The rows come from 4 hidden closed curves, with some noise, and rows from the same curve form a group. Each curve winds through 8 dimensions. The rows are also pushed far along 5 directions, which tell nothing about the answers.
(in the rows, 128 means zero)
Known rows, each followed by its group:
[105 111 167 141 118 135 138 152 132 135 118 140 108 135 118 151 126 148
  84 115 129 118 124] : Z_283
[ 74  78 171 165 104 150 152 175 129 102 132  80 112 166 147 197 117 130
 106 110 133 148 120] : Z_538
[135 145 149 125 141 132 119 136 116 140 103 145 122 126 134 118 119 129
 133 128 116 107 125] : Z_283
[139 136 125 109 135 134 120  48 139 160 100 193 140 122 146 139 134 120
 133 149 110 110 132] : Z_221
[121 136 128 151 122 139 125 153 112 117 161  96 106 102 106 121 118 118
 124 115 154 131 106] : Z_538
[121 133 121 115 133 130 118 101 148 115  58 137 142 127 130 137 104 121
 152 125 158 129 114] : Z_283
[106 117 157 145 130 139 133 132 114 111 117 112 111 112 149 155 114 115
 123 111 131 114 129] : Z_283
[ 86 103 158 147 110 143 122 133 126 103 127 126 101 102 146 171 107 132
  93  89 141 113 144] : Z_490
[134 134 131 144 113 134 104 120 106 140 180 148 104 103 132 120 132 131
 112 106 121 117 134] : Z_490
[117 137 139 118 123 144  99 108 134 139  99 167 130 149 148 146 113 133
 140 128 112 109 136] : Z_538
[108 111 175 123  89 131  94 110 125 158 105 206 109 139 118 156 130 156
 112 132 116 115 146] : Z_221
[106 127 142 166 100 150  82 151  85 107 198 115  83  68 136 129 105 123
 122  80 151 116 136] : Z_538
[118 144 145 126 107 140  96 114 119 143 120 178 114  82 111 133 114 124
 124 130 137 112 134] : Z_490
[155 160 100 121 168 118 152 106 124 129 151 132 150 126 123  90 131 115
 156 126 101 120 110] : Z_538
[106 132 144 176 131 155 110 155  98  78  97  55  92 110 144 153  78 101
 176  79 197 138  73] : Z_538
[102 123 132 136  95 138  89 118 113 115 149 132 100  86 127 150 115 124
 128 108 147 119 151] : Z_283
[143 147 135 115 122 103 133 131 107 156 178 168 127 125  95  96 159 137
 121 136  68 109 152] : Z_283
[151 171  84 114 166 136 146  79 152 148 109 154 163 116 122 110 122 109
 152 142 125 127  92] : Z_221
[139 138 104 105 147 123 144 118 160 149 114 142 149 147 122 111 141 140
  92 136 114 114 131] : Z_490
[130 128 131 110 111 119 108 154 115 144 171 150 130  94 128 100 145 135
  95 137  91 107 187] : Z_490
[155 161  86 124 154 135 116 124 133 143 137 130 136 125 127  99 122 135
 153 132 142 136 106] : Z_221
[118 120 139 125 134 119 139  74 134 138 163 202 123 111 115 132 132 154
 103 110 103 108 142] : Z_538
[110  82 142 129 131 134 143 126 163 134 103 153 136 167 151 160 128 171
  92 127 141 145 131] : Z_221
[134 137  95 129 125 125 135 110 119 122 197 134 145  69 130 107 133 103
 121 112 109 130 144] : Z_221
[106  82 144 124  91 129 127 119 145 139 118 165 147 151 144 172 138 144
 123 148 120 162 150] : Z_490
[132 133 108 110 128 131 113 162 136 135 107 101 149 138 140 110 131 124
 133 146 124 131 146] : Z_490
[115 115 153 121 105 114 118 118 111 122 163 173 118  98 130 141 132 135
 124 130  95 117 183] : Z_221
[128 127 137 115 111 124 100 110 123 137 127 162 123 105 125 114 130 131
 110 119 120 104 153] : Z_221
[123 112 142 139 111 126 130 134 111 136 178 119 111 132 114 129 150 131
 116 140 118 131 136] : Z_538
[117  91 102 157 121 131 176 137 143 108 209 103 150 114 143 145 136 122
  93 100 126 172 117] : Z_490
[131 157 136 114 111 124  92 150  99 127 122 129 123  88 114 100 121 106
 150 132 114 103 154] : Z_490
[136 135 148 125 123 130 133 124 121 153 121 133 120 142 108 122 146 120
 119 159 117 116 119] : Z_538
[ 87  93 166 153  79 140 119 125 119 110 116 116  98 112 124 190 120 118
 117 111 158 142 125] : Z_221
[102  89 165 133  93 138 108 121 137 139 102 176 123 164 149 175 122 154
 121 125 126 141 140] : Z_538
[140 133 112 126 121 128  96 157 106 126 164  95 114  93 140  94 137 121
 115 120 132 112 158] : Z_490
[135 145 134 132 134 131 137 187 123 129  92  70 120 168 109 129 129 123
 152 157 142 144 102] : Z_283
[123 133 133 121 101 125 108 164 124 116  86  86 120 143 109 137 123 114
 151 146 150 139 129] : Z_221
[131 139 158 117 119 120 123 157 119 141 108 145 121 131 100 111 131 132
 120 146 114 111 136] : Z_221
[164 172 120  94 144 115 124 168 119 169 144 123 130 134 109  67 163 128
  93 166  72  84 162] : Z_490
[127 140 148 112 111 127 113 122 141 133  58 126 102 170 111 162 124 130
 128 157 145 119 127] : Z_490
[170 123  69 105 160 110 160 108 163 161 183 141 162 156 140  90 172 158
  85 148  99 143 143] : Z_490
[116 123 134 133 108 143 103 167 121 130 138 112 122 116 141 128 123 124
 107 121 129 121 145] : Z_283
[176 169  99 107 162 121 126 160 130 162 109  85 127 164 110  67 155 132
 121 158 124 108 111] : Z_283
[124  95 148 132 123 128 152 117 130 137 150 148 137 117 143 139 145 130
  99 144 112 136 144] : Z_221
[137 128 118 123 133 122 117 142 136 130 128 123 122 156 123 119 130 155
 130 127 140 136 127] : Z_538
[ 95  89 140 141 115 143 142  62 145 137 142 177 129 105 142 173 131 134
  93 108 132 130 125] : Z_283
[129 130 102 133 131 145 107  65 118 127 158 151 138  72 171 128 120 101
 138 104 127 117 136] : Z_221
[136 109 110 115 142 115 150 151 144 128 133  83 143 138 137 103 152 135
  86 126 123 124 145] : Z_490
[158 173 124 112 144 133 111 158 131 162 100 129 122 153 107  93 131 135
 123 156 124 106 113] : Z_538
[126 119  95 125 163 135 179 102 168 125 141 134 169 133 145 136 126 126
 115 138 123 147 116] : Z_538
[139 131 121 124 159 134 144  78 146 152  94 167 152 144 146 126 128 133
 136 126 121 125  98] : Z_283
[122 113 111 149 126 141 104 113 117 110 173 118 107  65 150 126 115 131
 115  92 170 132 133] : Z_283
[157 156 138 105 135 107 118 128 115 141  71 111 112 149 100 107 144 120
 160 171 133 113 126] : Z_283
[118 126 189 115 109 115 116  96 113 150 111 229 110 105 113 142 127 147
 114 136  95  97 161] : Z_283
[144 145 109 107 151 109 154 100 137 141 139 149 152 160 106 111 146 130
 155 158  90 129 128] : Z_538
[121 124 120 123 140 147 131 101 156 153 105 179 151 125 140 149 116 143
 131 146 139 146 116] : Z_490
[137 155 121 133 136 126 115 129 118 131 116 128 112 128 104 114 118 136
 153 112 148 127  97] : Z_221
[149 160 126 128 150 129 121 139 104 114 109  95 122  87 133  98 115  96
 154 135 146 113 119] : Z_283
[155 154 133 127 130 129 115 154 106 153 127 116 116 120 111  95 142 120
 133 155 130 121 116] : Z_283
[156 154 100 105 156 121 145 107 135 161 182 158 143 107 133  91 158 129
  84 145  74  95 159] : Z_221
[134 110 111 128 134 117 142  89 129 129 172 138 129 116 147 132 148 136
 112 116 116 131 146] : Z_221
[146 127 146 124 128 116 132 147 124 133  89  97 113 161 113 119 143 130
 126 153 144 128 116] : Z_538
[104 116 142 137 101 133 127 167 120 109 142  94 127 130 125 139 123 110
 119 121 118 127 140] : Z_538
[135 125 120 126 129 114 146  95 140 135 138 166 136 136 113 134 134 142
 135 127 125 147 116] : Z_490

New rows, each followed by its group:
[174 176  89 114 173 137 124 124 130 153  61  73 141 176 129  92 136 105
 187 168 147 130  73] : Z_283
[129 146 137 120 119 117 109  76 118 135 103 182 116 118 104 135 122 131
 162 118 129 118 118] : Z_221
[153 165 122 116 127 107 102  90  95 153 169 163 100  92  84  82 153 129
 132 123 105  88 138] : Z_283
[122 112 146 133 124 133 154 127 136 131 121 113 124 143 135 153 141 120
  99 142 122 128 128] : Z_490
[ 53  69 171 171  84 153 132 151 140  90 116 116 101 139 143 224  95 147
 103  73 167 157 116] : Z_221
[146 176 135 105 127 110 104 150 108 126  91 127 115 112  84  89 120 116
 153 136 127  99 133] : Z_283
[135 130 114 116 112 117 126 124 129 131 149 135 140 109 117 120 140 120
 126 142 119 137 150] : Z_221
[125 134 124 137 116 130 143 136 132 127 157 135 131 128 115 141 126 121
 124 129 120 145 120] : Z_490
[138 144 121 131 137 150 100 108 130 142 110 152 123 112 143 121 110 128
 132 122 152 117 109] : Z_538
[114 128 145 140 140 144 122  99 131 126 103 164 118 106 144 151 102 137
 130 107 148 119 112] : Z_283
[121 157 169 131  70 113  78 173  64 118 178 121  68  58  79 110 132 105
 118 124 113  88 178] : Z_221
[131 118 120 112 141 111 159 112 149 118 116 135 152 155 129 139 134 133
 141 151 111 141 140] : Z_538
[123 107 123 143 132 134 147 145 126 110 154 101 139 110 151 138 125 118
 130 133 138 153 132] : Z_221
[ 97  81 176 120  93 123 124 191 134 150 124 133 119 171 131 149 156 171
  63 132  94 119 176] : Z_490
[130 131 138 147 138 141 125 112 115 131 127 115 105 126 129 133 125 125
 139 127 153 125  98] : Z_538
[132 109 109 145 128 131 142 130 121 115 138  57 131 126 148 118 144 101
 112 102 143 133 108] : Z_221
[130 120 131 140 150 138 136  96 129 134 120 148 139 118 158 127 122 128
 126 107 130 124 108] : Z_283
[104 122 142 149 129 151 127 105 125 124 116 124 114 113 143 156 113 117
 119 100 143 114 105] : Z_283
[133 114 111 137 125 138 125 121 134 134 135 110 129 121 141 135 134 127
 124 137 156 150 118] : Z_221
[131  93 129 150 120 139 117  75 113 139 179 166 125  66 163 127 136 126
 110 108 144 137 131] : Z_283
[134 127 142  99 115 116 117 162 143 157  84 127 126 184 110 118 154 154
  93 152 106 108 151] : Z_490
[122 122 120 135 132 145 147 128 141 142 123 112 144 140 138 146 134 114
 127 148 130 145 108] : Z_283
[126 137 144 119  89 120 113 144 116 133 153 151 116 117 108 137 135 118
 123 150 102 127 163] : Z_490
[123 119 124 133 119 132 105 121 127 112 122 109 114 108 130 119 120 124
 112 102 160 117 129] : Z_538
[152 144 101 128 133 123 135 130 116 140 168 125 148 110 122  97 142 110
 148 139 111 144 122] : Z_221
[ 84 100 116 144 116 162 128  84 157 126 130 173 158 117 167 184  99 128
 128 100 134 151 115] : Z_283
[120 157 131 131 106 129 110 141 100 120 163 129 114  76 108 119 120 100
 130 112 109 106 146] : Z_221
[182 147 107 106 153 109 137  98 121 181 174 171 144 111 119  66 174 135
 109 165  93 118 139] : Z_283
[149 134 111 121 146 125 134  77 131 159 187 203 144  71 128  91 140 138
  93 125 109 115 138] : Z_221
[143 133 127  94 131 106 124 146 145 143  90 131 133 184 117 116 147 155
 124 157 108 120 154] : Z_221
[ 99 119 125 155 130 143 142 161 127 101 150  73 117 113 135 144 114 117
 109  91 143 128 114] : Z_283
[128 122 149 129 111 122  99 151 112 114 100 103  96 126 118 126 124 136
 135 128 164 124 136] : Z_221
[121 120 112 124 141 136 160 137 162 126  87  99 161 196 152 154 126 122
 132 133 112 146 108] : Z_490
[119 111 124 125 136 140 142 101 152 129 102 157 157 135 158 164 113 128
 151 155 135 157 126] : Z_221
[122 103 106 134 109 124 147 160 137 109 153  71 145 129 130 131 140 114
 114 125 139 160 133] : Z_221
[137 126  94 126 139 115 147 136 130 117 181 103 142 118 137 114 143 127
 121 120 110 138 149] : Z_221
[122 101  89 133 154 138 141  93 154 114 159 134 155 109 179 126 120 138
 103  88 132 133 135] : Z_221
[134 134 138 132 117 128 120 109 114 147 123 146 121 132 120 132 137 120
 143 132 121 128 112] : Z_221
[140 125 105 106 123 115 132 121 144 139 133 121 135 143 126 122 154 136
 106 146 116 127 154] : Z_221
[122 136 156 134  94 120 103 136  93 107 127 103  91 110 116 132 127 100
 128 110 123 102 144] : Z_490
[119 130 109 131 127 143 128 134 144 124 126 129 152 112 134 131 110 118
 130 121 139 142 116] : Z_221
[117 119 118 160 130 132 144 178 123 100 145  53 112 136 118 131 121 128
 125  86 164 150  91] : Z_221
[164 140 113 103 136  95 126 143 117 149 174 148 138 127 113  70 162 147
 113 138  83 115 166] : Z_283
[ 88 102 123 149 105 145 126 157 143 101 121  80 118 147 142 176 113 133
 110  87 154 145 119] : Z_221
[123 151 113 120 127 129 115 132 129 133 133 142 137 124 116 114 120 127
 132 110 109 113 130] : Z_283
[129 143 122 119 132 111 131 108 133 121 112 144 124 129 100 128 124 136
 144 114 130 124 122] : Z_221
[130 109 117 120 128 105 169 184 137 119 168  82 147 162 125 121 159 137
 101 141  91 146 158] : Z_221
[121 145 114 124 131 157 103  84 153 146  57 152 128 149 141 167 103 128
 161 141 166 136  92] : Z_221
[119 151 139 139 117 146 117 160 112 134 112  94 115 129 115 137 120 104
 143 142 133 123 109] : Z_283
[117  95 102 128 110 123 126 144 138 118 162 120 155 120 144 122 133 137
 114 103 124 154 151] : Z_490
[143 141 127 113 157 128 145  90 146 162  85 171 149 162 129 121 136 139
 133 142 107 118 103] : Z_283
[112 101 122 161 114 138 165 162 125 116 185  74 134 111 131 139 140 109
  97 110 135 160 109] : Z_221
[136 161 121 124 127 134 102 166 125 141 107 119 113 148 107 119 119 139
 144 137 141 125 114] : Z_221
[148 144 115 118 149 120 106 118 120 122 111 132 128 125 137  99 118 134
 160 120 135 118 131] : Z_221
[129 144  99 134 133 130 138 117 121 118 181 126 144  80 132 111 125 102
 124 101 109 123 131] : Z_221
[137 132  89 128 130 129 125 132 132 129 190 112 132  88 131  98 141 125
  86 104 124 120 145] : Z_221
[144 164 135 124 121 135  79 113 104 154 124 165 102 118 124 115 124 130
 146 128 122 101 129] : Z_490
[120 114 117 141 129 127 145 192 126  82  93  18 139 162 142 136 116 100
 166 124 156 161 110] : Z_221
[115 100 118 136 153 135 148 129 146 118 100 103 149 138 157 138 123 139
 131 110 150 144 111] : Z_490
[108 109 108 131 134 153 117  61 149 109 123 166 148  78 185 165  94 117
 140 112 151 137 141] : Z_221
[136 156 120 123 127 137 113  76 126 139  90 157 128 109 118 143 115 105
 176 148 148 134 102] : Z_221
